There are 3 ways to turn a row about zero (a turn may also mirror it). The second row of each pair is the first, turned, with some noise. The first 27 pairs use one turn. New pairs use 2 turns, one after the other, and a turn may come again.
Some pairs, each with its turns in order after it:
[ 58  18  -2 -12 -34  19  -4 -55]
[ 50 -42 -10 -40  23  21 -36   8] : (2)

[ 24 -21 -10  24  -2 -21 -61 -22]
[-29 -43  -4 -34 -34 -41   6   0] : (1)

[-38  24  26   0  54 -24 -44   4]
[ -1  53  11  17 -29 -60 -27  -5] : (2)

[-69   0 -35  -9   2  26  -4  62]
[ -6  23 -10  45 -74  39  16 -29] : (0)

[ 49 -10  26  -7   3  -8  17 -33]
[  8  -3  11 -35  53  -5  -8  19] : (0)

[ 8  4 -5 24 23  1 35  6]
[-31 -14 -20  -8 -27   7   0   0] : (2)

[-13  22   0  -4 -11 -31   3  10]
[-5  0 16 35 -4 -6 17 -6] : (1)

[  8  18 -27  46   3  22   0  31]
[-38   4 -45   9  11  10  11  24] : (1)

[-15  61  -5  27 -12  -4  26  31]
[-27  -2   0  43   7 -19  23 -56] : (0)

[-10 -21  17  48  -4  -7   5  -5]
[-17 -20 -16  -6 -22  35   9 -20] : (1)

[-12  -4  22   3  22 -24  22 -29]
[  8 -14  25  16 -24  24 -25 -13] : (1)

[-18  -3  -2   7  19  -2  21 -30]
[ -9  -5  21   3  -5  29 -28  -3] : (1)

[ 34  12  38  10  -4  15  -1 -39]
[  7   3 -18 -20  51 -31   8  21] : (0)

[-13  17   8 -12 -12 -23  10   7]
[ -1  22 -14  10  13   8  -7 -21] : (2)

[-31  56 -41  18 -73   6   5  11]
[-54   6  -2  42  67 -13  39 -26] : (1)

[ 30 -24 -21   7 -18  15 -30  12]
[ 10 -18  36   0  10  23   3  36] : (2)

[  5  11   3  -3 -58 -10 -13   6]
[24 23  5 -6 30 40 -1  2] : (2)

[  8  -1 -14  27   2 -14   6 -21]
[-19  -5 -11 -25   4  -2 -14  19] : (2)

[ -8 -26  41  37 -19  26  20 -30]
[-39  10 -44  -9  36   5   7  34] : (0)

[ -4  -1  27  40  -5  -1 -36 -32]
[-27 -23 -18 -14 -30  -9 -14 -42] : (1)

[-10  10  28 -11  13 -37 -42 -30]
[ 26 -11 -12  10   4 -33 -53  18] : (0)

[ 41 -47   3 -16 -30   5   0   1]
[  5  -5  -4 -65   5  21   1   4] : (0)

[ 47 -10 -52  -1 -31  -7   0  37]
[  2 -27 -19  -6  34 -20  49  48] : (1)

[ 23 -11   9  21 -11 -36   5 -19]
[-24 -23   9 -23  24 -13 -22   6] : (0)

[  3   2  22   3 -17   8  25 -25]
[-10  -7 -18  -2  39   8   8   7] : (0)

[-25   7  52 -17 -19   7   6  62]
[ 27  41  -7  49 -21  25  36 -22] : (2)

[ 53  -1 -23  10  28 -25  -9  51]
[-33 -15  28  39 -27  32 -40  26] : (2)

New pairs. What belongs after each?
[ -1 -22 -22  20 -33  43   4 -38]
[ 43  16  11  22 -16  29 -12  44] : (1) (0)

[ 29 -21 -34  -3 -25   2  53  -4]
[ -4  25  13 -56   6  37 -13  17] : (2) (1)

[-6  4 -4 13 -2 -1  6 27]
[-15   1   7  14  -1   7  20  -9] : (1) (0)

[-22 -71 -19 -19 -33  32 -36   2]
[ 64  30  54  20  22  -9 -27   4] : (1) (1)

[-61  37  -4 -20 -38 -25  -2  -8]
[ 38 -13  23  49  36 -32   8  23] : (2) (0)

[ 27  16 -27  13   0 -41  -7  20]
[ 22  34  37  -8 -21 -19  19  -1] : (2) (2)

[  6  -2  -3  23  47  10 -30  22]
[ 19  47 -13  12  13  32  14   8] : (2) (2)

[-21  16   4   1  -2 -11 -17 -16]
[ 22 -10  10  12   8 -16  -9  -9] : (2) (0)

[-26 -66  30 -46   3  -2  22  15]
[ 66  -5 -32  11  40 -23 -32 -14] : (1) (1)

[ -3 -42   3   7  22 -29  47  27]
[ 44  30  16 -13 -28 -32  27 -21] : (0) (2)

[-18 -20 -27 -13  47  19 -22 -10]
[ 14  43   4  15   0 -40  24 -18] : (1) (1)

[-14  -6 -17  30   8 -30 -23 -14]
[  4  26 -13   0  24  -4  42  -3] : (1) (2)

[ 11 -21 -15 -58  -2  13  -3  22]
[ 48 -42   0  -6  -3  21  -5  -9] : (0) (2)

[ 15  18  24  15  18 -18   4  21]
[  4  26 -10  -7  -2 -26 -28   1] : (0) (2)

[  1 -24 -16  29  15  15   6 -24]
[-13  20  -4  26 -12  15  26 -19] : (0) (2)

[ 16 -17  -8   3 -27 -16   6  25]
[-21 -30 -21  12  -6  10  11  -5] : (1) (2)

[ 13  26  13 -37  -4 -24 -19  -9]
[-20 -17   7 -19  16 -28 -37  -5] : (1) (0)

[ 10  68  43  29   3 -22  34 -11]
[-40  -4  15 -14  58 -61   0  10] : (2) (1)

[21 -3 21 -5 34 17 -3 -7]
[  4 -30  -1 -11  -2  -6  36  -3] : (2) (1)

[-10  36   3 -16  20 -66 -15  13]
[ 26  24  -1 -10  11 -22 -22  64] : (0) (2)

[ -2 -39  -6   3 -29 -13  29  -8]
[  3  43   8 -39  11   9  -8   0] : (0) (1)

[ 12   5  27 -40  -1 -20 -28  10]
[ 36 -14  15 -33  -1 -34  -2   9] : (0) (0)

[  2 -41   2  -3   5  -9  30   7]
[-44  -3   0  -5  -4  -1  29   5] : (2) (2)

[  5  -3 -37  -9 -68  11  24 -18]
[  6 -58   2  12 -26 -48  16 -22] : (2) (2)

[ 11  31   5  -8 -27 -30   2  36]
[-53  -7  31   0  21  -8   3  -5] : (1) (0)

[-28  43 -37  32   6 -13 -26   1]
[-31  58  -6 -17   1 -15  28 -11] : (1) (2)

[-41 -53 -30  13 -21  -2  -5 -13]
[ 28  23 -30  29  28  49  -2   7] : (1) (0)

[ 21   4 -50  30  -4  15   1 -38]
[ 37   5  13   5 -10  50  32   2] : (0) (1)

[  7  20  38 -29   9  19  31  -8]
[ 11   0  14 -25   3 -54  14  16] : (1) (0)

[ 12 -28   7 -36  14  31  21 -12]
[ 24  26 -35   7  20  -3 -21  22] : (0) (1)

[ 12  -3 -10  -9  35 -16  46  22]
[ 10  -4  22   9 -42  40  16  13] : (1) (2)

[ 10  28 -16  -3 -18  24 -12 -16]
[ 37 -22  -1  15   5 -12 -10   0] : (2) (2)

[-31  -3 -54 -25  20   6   2 -47]
[ 18  52  -1   2 -52 -16  -4 -33] : (1) (1)

[-13 -16   9  22 -16 -33  41  35]
[ 17  20  11 -30   6 -52  27 -13] : (0) (2)

[ -4 -33  46 -19  -6 -41 -25   2]
[-41  13  13  -8 -42  27 -32  17] : (2) (2)

[-21 -47  10  -4  29 -37  12  21]
[-57  38  -9 -17 -13   7  12   4] : (2) (2)

[ 25  35  20   0  23  21 -28   1]
[  1 -40  14  -1 -33 -28 -10 -12] : (1) (0)

[-13   1 -12  11 -10  34  -3   7]
[ 17 -13 -28   9   3   5   9 -15] : (2) (2)

